The rows come from 4 hidden closed curves, with some noise, and rows from the same curve form a group. Each curve winds through 4 dimensions. The rows are also pushed far along 2 directions, which tell nothing about the answers.
(in the rows, 128 means zero)
Known rows, each followed by its group:
[102 106  91 186  97 207  71  51 177 187  97 126 178]  Gup
[ 87 111 129 164 101 156 100  86 168 177 110 118 173]  zol
[143 139 120 151 126 147  73  64 115 156 131 109 163]  Pab
[141 118  98 165 126 178  78  46 140 169 104 132 154]  zol
[ 94  92 101 110  88 144 151 223 165  79 129 122  87]  Pab
[127 120 128 137 128 125 109 128 153 127 134 154 142]  sego
[145 145 142 102 156  81 156 188 125  87 142 133  72]  zol
[178 160 157 139 186  86 107  35  95 160 125 141 132]  Gup
[143 127 167  94 157  80 163  71  77 154 124 133 143]  Pab
[130 113  80 158 106 194  86  99 152 137 110 120 131]  zol
[101 122  85 121  96 193 122 188 163 122 119 129 122]  zol
[128 120 122 114 134 132 138 135 142 134 121 155 121]  Pab
[121 134 126  84 121 127 157 209 115  95 151 144 125]  zol
[131 119 100 120 115 155 122 173 142 103 134 141 114]  zol
[131 150 185 108 159  74 141  63  91 178 134 144 179]  sego
[121 118  83 160 101 193 105 170 156  98 124 125 114]  sego
[129 135 121 133 110 134  96 126 114 118 144  93 132]  Pab
[162 178 145  60 177  91 164 164  76 117 149 142  94]  Gup
[120  99  97 133 109 180 108  65 135 172 101 133 160]  Pab
[108 124 153 146 126 128 127  73 127 173 115 131 180]  Gup
[108 110  90 130  92 173 123 166 137 105 120  84 100]  sego
[133 125  95 128  98 145  98 174 128  84 149  88  95]  Pab
[137 126 135 138 127 115 120  93 105 130 128  97 124]  sego
[115 142 113 120 112 160 141 208 133 101 138 134 128]  sego
[126 118  86 147 107 191  91 105 136 142 116 122 142]  zol
[129 131 168 145 140  84 145 109 111 124 133 115 132]  Gup
[133 147 179  92 151  64 174 125  73 127 146 123 137]  Gup
[151 119 111 153 136 141  97  89 139 130 118 139 122]  zol
[172 157 146  73 178  70 158 157  92  99 148 153  80]  Gup
[150 142 115 128 139 127 115 145 123 105 134 113  91]  Gup
[117  98 110 107 108 119 124 143 152 113 129 104  86]  sego
[124 160 175  77 152  73 196 191  89 111 147 132 117]  Gup
[128 106 137 107 125 117 148  99 106 138 120 122 132]  Pab
[154 136 133 129 162 134 111  38 115 179 112 166 160]  Pab
[101  95  89 122  76 156 119 189 146  85 132  70  85]  sego
[111 116 101 101 112 155 144 181 155 122 120 131 100]  sego

New rows, each followed by its group:
[130 131 141 122 133 126 124  92 114 152 133 155 174]  zol
[143 109  84 158 112 179  80  91 140 127 120 127 133]  zol
[140 138 102 119 134 131 134 215 144  73 140 126  63]  Gup
[136 140 153 105 144 106 144 121  99 139 139 155 163]  zol
[139 126 108  95 108 134 139 201 100  73 158 121 105]  zol
[103 113 107 119  83 141 122 223 152  76 152 115 110]  sego
[127 126 104 152 119 164 114 148 153 120 122 147 135]  sego
[164 170 162 117 175  62 129 141 110 107 154 147 104]  Pab
[110 139 128  99 131 107 160 232 158  94 139 136  76]  zol
[148 160 172 120 154  79 145 128  85 116 152 131 146]  sego
[116 112 120 182 101 159  78  74 141 147 124 119 182]  sego
[ 97  93  89 130  90 171 106 151 190 134 117 137 125]  sego
[151 147 138 176 150 124  70  55 149 162 128 148 160]  Pab
[ 93 113  92 133  87 192 112 150 159 144 120 129 162]  zol
[105 120  99 145 103 188 112 141 161 144 115 138 152]  sego
[149 132 138  83 152 103 150 122 105 130 137 158 124]  Gup
[115  88  92 146  82 150  95 141 157  97 129  89  99]  sego
[153 165 167 148 170 109 128  63  91 166 125 160 184]  sego
[ 73 100 103 163  73 185  97 127 186 159 113 103 160]  zol
[121 114  81 153  95 186 115 172 145  93 120  98  95]  sego
[139 164 178 137 170  89 123  56 114 187 128 158 180]  Pab
[117 126 119 161 108 165  79  59 133 175 118 112 180]  Pab
[142 130 107 141 129 157  86  62 123 159 120 121 145]  Gup
[127 116  78 167 104 194  60 105 174 142 119 136 140]  Pab
[140 132 155 131 157  93 116  77 134 156 131 168 159]  sego
[120 133 126  78 130 111 162 217 142  98 142 148  92]  sego
[ 92  94  95 143  78 183 103 119 157 142 114  89 141]  sego
[136 115 103 144 129 172  95  59 147 172 108 153 157]  Pab
[149 158 113 102 142 130 121 182 120 104 149 135 102]  Pab
[ 97 126 112 102 109 151 160 227 153 101 130 138 106]  Gup
[169 165 165 139 170  94  93  14  78 177 135 126 175]  Pab
[167 176 160 105 179  85 171 162  82 103 142 153 103]  sego
[143 138 127 141 142 153 104  41 108 177 114 140 174]  zol
[119 121 119 120 109 144 121 144 128 124 139 141 158]  zol
[127 147 171  98 146  81 151 107  95 154 140 131 158]  sego
[137 149 166 125 143  78 128 111 100 129 147 108 136]  Pab
[140 128 122 102 131 131 121  96 106 147 133 127 143]  Gup
[145 158 161  57 170  82 193 147  78 136 135 157 119]  Pab
[121 130 153 124 126  88 167 198 120  82 144 104  89]  Gup
[124 142 142 112 131 109 141 136 103 129 140 102 125]  zol
[106 105  73 138  78 193 119 193 148  88 119  79  84]  sego
[106 111 129 119 101 126 138 145 121 119 132  98 128]  Pab
[152 154 151  59 158  79 165 154  69 112 153 127 111]  Gup
[150 177 151 117 163  98 116 138 116 130 149 141 130]  Pab
[144 130 126 137 128 138 105  62  90 148 129 116 163]  zol
[ 94 100 103 139  83 169 108 116 151 145 117  94 146]  sego
[161 157 126  96 167 101 148 178 119  96 138 154  78]  Gup
[132 147 138  94 147 114 163 146 105 136 121 127 114]  sego
[ 84  97 104 147  78 161 118 191 187 104 128 112 116]  Pab
[123 134 136 135 113 114 112 140 120 114 145  96 128]  Pab
[107 104 114 136 101 170 111  69 131 173 110 119 171]  Pab
[ 96 101  92 162  67 171  79 157 162 104 137  75 129]  Pab
[130 134 150  87 139  82 152 173 128 115 149 150 118]  sego
[106  95  89 147 103 185  98  93 177 164  99 132 138]  sego
[129 142  92  90 129 160 137 202 141 114 131 142  98]  Gup
[118  99  91 162  79 172  82 109 137 113 129  82 134]  zol
[120 130 152  76 140  93 183 190 110 106 142 147 116]  Gup
[141 124  80 117 111 151 115 212 145  66 144 107  57]  Gup
[114 122 115 120 108 146 133 133 123 131 122  93 120]  sego
[ 88 100 116 162  86 175  91  86 162 170 117 127 196]  zol
[138 129 120 126 133 137 125 140 145 123 129 154 125]  zol
[120 130 121  77 127 133 169 186 119 118 130 142 113]  Pab
[100 111  83 100  97 171 142 215 164 102 122 121  89]  sego
[128 111 135  87 125 101 167 156 105 103 133 120 100]  Pab
[123 143 130 106 135 138 150 162 128 131 127 150 133]  sego
[122 127 161 148 138  99 118  72 140 165 124 136 161]  zol
[ 76 107  93 130  80 162 130 242 200  95 124 110  86]  zol
[153 146 117  97 138 119 123 137 100 113 141 113 102]  Gup
[146 128 138 146 158 130 118  27 121 184  98 138 146]  sego
[130  93 120 154 118 123  89  56 145 144 118 107 127]  sego
[137 125  91 109 102 161 123 178 104  84 143 102 111]  zol
[118 144 138 120 117 131 139 171 113 111 146 124 147]  sego
